The rows are grouped in 4 ways, from coarse to fine. Each group lies inside one group of the grouping before and may be the whole of it. The rows also spread widely along 17 directions, which tell nothing about the answers.
In the rows, zero is written as 128.
Some rows, each with its group in each grouping after it:
[ 82 104 118 151 130 124 137  95 108 130 155 129 127 107 108  89 146  83
 123 114 144 152  93 125 100 170 152 129 139 160 135 113 147 164]  ralo Zedo k685 k464
[107 120 125 148 119 146 168 148 159 120 115 122 120 100 137 189 143 210
 162  96 109 115 114 126 114 125 163 131 128 126 121 180 137 119]  ralo duz k476 k592
[ 92 120 154 151 106 119 112  87 119 162 123 131 136  73 135  76 150 142
 114 150 134 122  78 124 156 129 140 149 114 129 121  74 155 141]  ralo Zedo k919 k636
[162 133 133 158 136 108  95 125 127 149 117 123 116 138 141  89 150  49
 140  79 170  77 179  77 114  75 115 164  96  58 139 117 150 123]  ralo duz k890 k944
[171  99 100 115 134 132 128 128 127 151 104 152 133 110 146 143 188 119
 100 124 120 111 146 102 147 119 115 144 148  97 121 153  95 108]  pulu rad k995 k999
[101 155  85 148 161  77 147 145 181 140 175 174 137 101 153 116 178  83
 126  78 151 117 135 160  87 149 155 119 126 112 132 186 147 144]  ralo Zedo k679 k814
[ 89 120 115 122 149 134 110 134  92  92 186 161 158 163 106 145  61 114
 156 110 103 139 136 163  80 101 218  93 112 138 171 177 116 136]  ralo Zedo k679 k928
[151  85 156  69 108 173 113  82 130 188  78  98  88 100  94  68 147  27
  76 129 191 151 110 112 177 151  99 155 120 115 104  77 164 104]  pulu rad k870 k921
[102 109 123 104 168  88 103  74 120 145 134 124 156 132 114 125 103 100
 109 149 165 146 116 179 145 138 174 112 131 140 139 128 122 135]  ralo duz k476 k117
[175  97 148 111 162 152  98 127  94 138  93 115 135 119  94 152 131 134
 119 128 134 116 146  84 169  70 120 124 150 110 130 168  93  99]  pulu fizov k823 k734
[106 103  83 156 118 141 163 136 146 104 150 163 135 125 166  97 161  74
  98 105  88 138 126 191  93 115 135 136 146 135 132 127  90  97]  pulu rad k995 k999
[119 111 113 113 135 138 134 149 157 114 123  76 127 110 102 143 121 141
 133  82 140 114 130 113 112 118 118 118 100 136  99 125 115  83]  ralo Zedo k679 k928
[124 138 159 119 156 121 121  97  85 132 125 164 101 105  86 113 155 121
 122  93 112 127 153 107 110  88 120 154 139 126 141 159 120 142]  ralo Zedo k919 k636
[113 124 158 174 136 165 115  92 117 134 104 119 128 120 102  58 155  86
 101 143 140 135 144 181 128 106 102 123 138 138 144 113  82 143]  ralo Zedo k679 k814
[113 109 110 139 158 101 116 126  81 138 172 124 176 119  93 137 114 143
 135 113 138 116 138 128 124  83 146 110 165 150 162 181  83 111]  ralo duz k476 k592
[117 119  85 104  94 132 141 122 166 160 144 155 129 131  96  86 166 122
 125  68 155  87 155 125  66 141 128 149  95  98 110 133 122 135]  ralo Zedo k679 k928
[114 119 135 121 131 136 138 107 170 119 112  92  90 117 101 116 143  75
 118  66 159 122 148 175 117  74  93 154  96 129 107 121 128  63]  pulu fizov k823 k734
[133 116 117 120 168 111  44  97 100 125 132  82 167 122 104 140 113  99
 100 188 153 120 128 158 170 105 133  94  68 150 141 106  95 101]  pulu rad k995 k999
[146 157 138  99 159 133  99 117 121 188 114 203 131  59 128  75 187  91
  58 182 106 131 102 140 161 149 137 120 122 117 137 154 123 162]  ralo duz k476 k592
[ 84 156 185 145 147 124 126 168  81  86 170 164 109  93 123  78 116 172
 144 127 112 148 165 127 125 106 138  96 163 134 106 120 124 168]  pulu rad k995 k999
[136 126 181 155 122 161  79 143  99 122 110  85 132 140 125  82  92 110
 153 186 154  99 166  89 130 156 127 110 112 119 151 101 155 175]  pulu rad k995 k999
[126 129 161 127 109 147 135 164 145 120 104 140 133 102 158  52 120 174
 109 125  95 107 156 129 143  85 107 125 143  91  78  62  85 104]  ralo Zedo k679 k928
[ 96 193 181 145 185  81  85 136 110  92 159 143  99 119  75  50 120 127
 146 127 139  85 206 105  48 136  95 118 106 150 137 141 154 203]  pulu rad k870 k921
[134 139 145 149 138 107 127 114 127 140 111 139 110  84 134 139 175 142
 136 103 109  95 133  84 116 115 108 168 122 120 141 150 149 132]  ralo Zedo k679 k814
[ 90 135 133 188 166  66 109 137  76  79 183 136 164 150 159 109  99 122
 175 152 135 119 173 113  89 174 175  97 163 135 160 126 133 216]  ralo Zedo k679 k928
[128 116 162 148 108 126 127 118 152 123  83  88 135 114 172 123 120 166
 131 134 117  99 154 161 167  77 106 148 122 104 116  76 100  74]  ralo Zedo k679 k928
[127 157 162 108 139  74 119 164 103 160 169 134 136  86 115  70 141 140
 142  93 185  99 208  87 146 113  88 120 172  97 111 131 123 141]  ralo Zedo k679 k928
[125 126  79 136 158  93  56  86 178 169 125 143 200 135 110  75 117 120
  81 139 121  51  91 168 102  46 154 134  45 112 145 124  89  77]  ralo duz k890 k944
[109 145 159  66 121 128  88  68  63 194 163 181 106  75  51 124 162 108
 115 109 169 150 132 145 164  96 150 140  93 121 154 165 146 141]  ralo Zedo k679 k928
[102 123 135 130 161 103 144  91 168 115 106 120  79  85 140 148 154  82
 119  71 119 147  80 120 114 124 138 165  97 138 110 121 187  98]  ralo Zedo k685 k464

New rows, each followed by its group in each grouping:
[122 133 189 129 144 121 109  83 106 126 106  84  73 129 128 123 107  17
 145 104 180 148 163 146 148 105 126 158 103 114 155 105 185 118]  ralo duz k476 k592
[134 160 177 111 174 151 116 144 174 137  77 165 126  82 146 114 119 157
  92 159  68 122 101 157 151  94 153 113 119 117 125 166 125 108]  ralo Zedo k919 k636
[117 165 168 117 166  87  84 112 150 113 117 104 133 121 148 129  96 116
 120 140 136 113 174 210 163  61 130 119  78 113 133 109 112  79]  ralo Zedo k919 k636
[ 98 161  95 187 114 155  89 160 129 128 175 182 167 110 141  88 152 135
 129 163 101  94 112 161  90 128 194  91  54 111 152 141 117 180]  ralo duz k890 k944
[101  96  99 170 144  98 122  60 133 123 109 128 153 117 161 139 150 114
 106 161  99 126  75 171 121 140 161 152 114 152 150 104 120 130]  ralo duz k476 k117
[117 170 130 140 155 144 140 159 186  99 111 157 109  95 150 106 147 107
 103 118  51 106 125 162  71 122 125 133  84 139 135 155 128 114]  ralo Zedo k919 k636
[110 155 128  77 101 152  86 127 116 156 167 150  91  81  83 132 163 103
 124 117 171 134 134 135 137 140 153 118  27 114 116 132 175 140]  pulu rad k995 k999
[ 62 137 131 166 118 117 162 114 127  96 167 144 108  95 136 117 145 116
 144  88  93 137 118 172  76 125 138 149 120 165 148 129 143 129]  ralo Zedo k679 k928
[101 132 152 142 177 124 120 117  62 133 165 153 114  56  80 124 165 112
 117 100 125 174  95 100 150  97 139 112 163 162 138 174 127 140]  ralo Zedo k685 k464
[139 169 153 134 108 165  78 133 115 104 116 196  94 136 126 117 137 147
 144 107  73  85 174 111  86  57 165 149  17  59 129 115 134 149]  ralo Zedo k679 k814
[ 78  69 100 170 121 105 135  74  91 128 153 103 146 128 117  81 136  89
 130 107 171 145  86 113 109 157 157 141 153 149 119  66 134 160]  ralo duz k890 k944
[134 143 170 111 141 169  99 132 121 139 108 143 118  95 127 142 117 118
 119 144 108 140 121 152 170  88 162 111  93 109 144 154 133 108]  ralo Zedo k679 k928
[ 96 104 126 102 108 117 134 105 138 139 151 165 125 155 107  44  89  88
 128  55 136 109 137 116  66  89 158 161 124  97 116  94 147 114]  ralo Zedo k685 k464
[132 127 146  28 159 119 116 184  93 112 169 129 134 123  86 112  44 110
 122 105 105 120 173  90  99 113 122 107 145 155 136 160 125  86]  pulu rad k995 k999
[108  88 105 131 128  62 127  57 170 147 119 113 152 156 154 125 114 104
 134  91 157  94 122 150 107 108 155 177 120 107 137 101 147  93]  ralo Zedo k685 k464
[125 125  83  70  57  87 127 133 134 170 166 183 162 107 187  96 127 122
 106 129  94  76 148 148 119 128 145 172  85  89 135  74 129  91]  ralo duz k476 k117
[118  76 127 126 124 179 150 115 135 144 104  61 120  98  71 111 150 111
 108  74 177 157 110 136 159  92  94 119 151 143  90 114  83  66]  ralo Zedo k679 k928
[124 121  96 136 102 123 124 150 139 150 153 163 198 116 175 127  99 144
 125 158  48  70 101 144 100 112 172 143 115 134 195 166 119  92]  ralo Zedo k919 k636
[116 113 147  96 126 136 166 113  86 113 120 162  96 101 135 134 132 118
 114 112  68 152 131 128 112 139 132 161 165 151 140 133 122 127]  ralo duz k476 k592
[105 142 149 117 174 101 140 104 142  94 107 173 111 111 175 170 115 141
 116 136  58 144 114 191 122 118 182 138 126 138 143 153 132 124]  ralo duz k890 k944
[122 150 110 185 148 149 119 204 162  35 131  88 142 148 175 168 111 159
 159 121  91 108 190 173 104  91 149  73  73 111 108 122  68 102]  ralo Zedo k685 k464
[112 109 147 140 145 145 116 120 129 124 117 121 144 130 122  87  99 113
 120 135 128 133 117 137 126 117 155 111 140 128 129 117 118 130]  ralo Zedo k685 k464
[100 164 108 202 177  78  93 144 113  93 185 173 153 113 171 110 146  80
 138 130 108 119 127 137  99 111 183 104  98 115 155 144 141 167]  ralo Zedo k919 k636
[136 115 125 139 134 113 133 102 137 145  99 119 125 109 105  81 175 131
 110  96 128  85 147  88  96 117  77 170 137 123 115 113 104 126]  ralo Zedo k919 k636
[162  76  72 126  90 122 137 128 116 163 137 130 166 151 147 161 143 108
 154  96 138  79 149  67 100 148 151 163 138  92 166 160 128 122]  ralo Zedo k679 k814
[110 137 169 145 133 124 171 170 181  84  91 109 120 118 208  65  83 103
 128 162  59 104 142 130  74 212 107 141 164 154 139  87 159 148]  ralo Zedo k679 k928
[137  65 110 118 121 160 124 108  52  92 135  88 115 151  89 170 122  87
 139  95 128 148 156 101 117 102 124 141 132 149 143 124  93  96]  pulu rad k995 k999
[ 47 113 127 186 122 147 149  99 153 112 152 136 117 126  92  15 132  85
 124  87 143 141  87 148  44 148 150 129 125 155 112  86 149 173]  ralo Zedo k685 k464
[101 127 171  86 120  99 162  87 118 138 123 190  85  98 156  93 150 121
 108  88 122 166 153 169 154 108 139 164 172  98  96  90 132 126]  ralo Zedo k685 k464
[ 88 175 133 125 102 159 167 176 142 113 173 197  53  93  92  63 157  89
 148  22  91 108 147  81   4 125 130 165  78 118 122 158 194 159]  ralo duz k476 k592
[119  98  93 145 144 103 170 130 154 144 123 148 148  80 148 135 188 173
 115  99 114 121  95 100 125 150 131 136 184 128 103 154 107 126]  ralo Zedo k679 k928
[107  99 131 180 133 124 120 128 139 114 126 132 168 121 202  93 111 110
 110 174 110 137  99 181 166 105 167 111 155 118 131  88 112 105]  pulu rad k995 k999
[150 112 164  79 112 165 140 142 124 129  92 119  79  97 146  90 131  60
  97 128 113 143 144 101 144 155  92 153 133 123 109  82 153 106]  pulu rad k995 k999
[114 131 161 149 147 123 105  96 152 141  87 119 131 120 131  65 128 133
 108 163 150 112 127 149 137 131 135 125 120 112 110  87 125 157]  ralo duz k476 k592
[118 108 149  50 113 137 139  81 113 163 124 162 103 138  97 145 118 112
 130  92 164 155 158 163 137 134 170 145 133 103 133 152 140 134]  ralo Zedo k679 k814
[115 143 121 147 153 121 122 132 121 130 131 154 140  84 153  83 171 104
  87 184 112 139 120 158 135 185 133 102 138 145 126 115 105 177]  ralo duz k476 k592
[109 132 134 129 111 147 122 122 127 113 137 122 110 123 130 156 160 142
 136 124 164 147 184 214 161 103 140 107  99 107 109 124  94 117]  pulu rad k995 k999
[ 92 163 190  86  74 141 131 151 135 174 144 130 141  81  98  90  77 213
 155 144  99  63 147 129 100 132 118 150 111 153 173 159 164 123]  ralo Zedo k919 k636
[106 121 144 148 100 157 130 146 128  83 117  70 131 137 134  74  93 112
 134 149 100 100 170 145  81 158  91 128 105 159 135  60 102 129]  ralo Zedo k679 k928
[113 154 154 114 169 101 139 149 120 111 136 161 123  88  95  89 132 181
 119  96  70  96 156  89  73 103  94 137 161 154 124 164 102 132]  ralo Zedo k685 k464
[118 118 144 101 139 121 132 115 164 136 104 110 104  84 156 121 128  62
 104 154 137 143  86 136 147 195 137 139 111 147 122 109 195 127]  pulu fizov k823 k734
[113 120 155 128 149 161 114 119  73 141 146 156 115  70  93 148 140 112
 121 103 110 174  78 111 167  70 170 116 133 138 146 174 138 108]  ralo Zedo k685 k464
[114 132 104  95 123 102 157 121 181 148 126 134 127 122 153 153 137 113
 133 118 134  99 144 165  85 201 151 149 114 133 150 167 159 142]  ralo duz k890 k944
[109 128  96 170 149  85  90 122 134 130 158  92 166 103 131 105 164 120
 118 122 183 115 142 154 157  98 122  98  98 117 100  87  88 112]  ralo Zedo k685 k464
[148 142 151  92 186 118 121 109 114 119  96 188  88 106 114 100 166  97
  87 100  97 142 151 105 117 107 124 144 135 103 101 136 111 146]  ralo Zedo k919 k636
[121 156 116 119 121 130 124 190 114 123 162 121 149  81 141 114 146 142
 120 156 124 116 171 147 137 162 115  87 114 137 121 124  93 139]  ralo duz k476 k117
[130 106 127 148 151 141 120  88 104 107  92 106 110 109 134 204 169 139
 126 133 129 161 123 158 173 109 156 124 108 124 120 131 100 120]  ralo duz k476 k117
[ 96 132 135 193 113 137 119 168 110 114 168  92 146  80 132 173 134 190
 182  98 136 116 116 108 154  68 157 105 105 125 134 151 134  97]  ralo Zedo k685 k464
[138 126 196  70 125 147 108 123  34  76 121  98  62 135 110 171  63  81
 157  91 107 157 198 103 145  66 129 154  91 122 141  91 144  89]  ralo duz k476 k592
[138 159 151 145 151 187 112 181  96  50 123 168  58  92 152 134 157  79
 116 117  48 160 140 103 112 100 140 115  67 115 108 115 139 134]  pulu rad k995 k999
[146 139 165  32 124 111 121 105 132 169 101 147 102  81  76 151 150 222
 107 100 126  90 184 137 161  62  80 163 122 116 103 158  97  66]  pulu rad k870 k921
[144 132 137 155 110 119 113 133 130 144 113 113 133 107 156 166 157 164
 162 121 137  82 153  91 144 112 138 150  98  86 139 141 147 127]  ralo Zedo k919 k636
[127 125 153 119 156 150 110 110 180 116  67 118 127 143 128 112  94 138
 114 147 102 106 117 149 106 125 158 127  89 118 122 123 130 125]  ralo Zedo k919 k636
[113 121 138  83 154 107 113 100 103 135 130 149 126  98 137 152 122 123
 108 144 132 163 112 161 174 139 180 115 122 127 118 119 129 133]  ralo duz k890 k944
[119 119  74 182 150 126 100 131 102  59 145 121 157 151 146 136 151 125
 112 123 105 131 172 197 123  56 145  94  83 113 103  81  17 103]  ralo duz k476 k117
[119 112 192  91 131 130 104  92  45 137 120 125 102  67  93 138 134 161
 121 153 137 160 121 103 203 110 123 134 148 146 116 104 135 134]  pulu fizov k823 k734
[ 65 137 152 144 124 153 158 157 214 108 121 130 110  86 134 119 107 205
 141 101  97 117  73 160  94 109 164 121 101 144  95 145 171  97]  pulu rad k995 k999
[147 126  91  40 115 139 128 136  95 149 157 213 129  80 126 148 154 104
  74  91  49 136 123 146 137  72 142 150  98 119 137 153  83  56]  ralo Zedo k679 k814
[118  88  78 220 163 132 141 106 135 106 117 160 155 138 171 130 165  91
 121 128  90 134  70 127  90 133 194 129 150 121 151 153 116 159]  ralo duz k476 k117
[103 136 141 134 195 100  92  81 112 127 132 146 134 115 114 127 136  89
 110 163 157 165 112 169 143 163 179  93 124 143 141 148 135 184]  ralo Zedo k679 k814
[122 106 124  99  93 115 101 108  84 139 139 152 147 141 116  55 117 156
 113 122 139 101 170 115 128  90 135 141 114  84  90  39  83 135]  ralo duz k476 k592
[139 150 166 158 123 167  93 121 133 176 116 106 128  98 105  86 145  51
 120 135 157 103 144 156 144  87 101 134  95 120 184 163 137 108]  ralo Zedo k679 k814
[116 126 163 140  86 143 119 155 100 159 144 103 158  94 131  36  98 104
 131 165 119  88 132  87 117 158 102 140 145 146 166  93 148 142]  ralo Zedo k919 k636
[106 158 190 124 138 109 136 126 170 113 105 131  90 119 145 106 122 151
 148 121 154 113 185 173 129 123 125 134 128 102 104 125 157 146]  pulu fizov k823 k734
[ 90 133 159  73 152 128 117 112 122 146 147 141  96  77  79  95 123  97
 107  90 167 175  99 134 151 122 153 111 110 132  91 116 162 125]  ralo Zedo k679 k928
[118 118 137 129 119 129 145 146 104 107 136  81 126  90 117 140 138 155
 133 134 108 109 164 128 120 141  72 135 150 181 140 132 101 100]  pulu rad k870 k921
[134 131 123  87 131 137  97  93 100 146 131 147 101 116  70 120 151  76
 112  87 131 117 140 101  96 107 130 158  63 120 139 138 141 126]  ralo Zedo k919 k636
[135 117 101  83  89 143 123 125 123 178 136 141 135  71  91 167 198 213
 117  89 153 113 140 126 178  83 124 130  94  95  86 140  78  85]  ralo Zedo k685 k464
[140 129 175 107  94 159 115  99 106 137  90 129  66 119 117 148 174 138
 154 141 184 133 186 116 159 175 136 143  97  82 102 107 165 196]  pulu fizov k823 k734
[ 98 144 114 163 117  99 109 128 149 139 158 120 164 102 156  61 138  88
 113 150 130  92 137 176 111 135 112 128  99 138 149  91 118 123]  ralo Zedo k679 k928
[ 91 122 110  78  86  91 120 146  95 107 185 120 156 100 174 137  85 140
 131 150  99 129 138 152 144 160 158 121  92 147 123  53 128 101]  ralo Zedo k685 k464
[133 113 133 135 170 116 130 130 162 155 106 161 179  84 170 114 125 148
  80 139  82 128  80 176 184  52 149 116 179 118 132 159  77  55]  ralo Zedo k679 k814
[114 138 166  83 203  83 116 146  92  76 137 132 122 102 138 127  75 117
 115 135  89 160 142 113 135 138 143 100 157 157 115 118 124 131]  ralo Zedo k679 k928
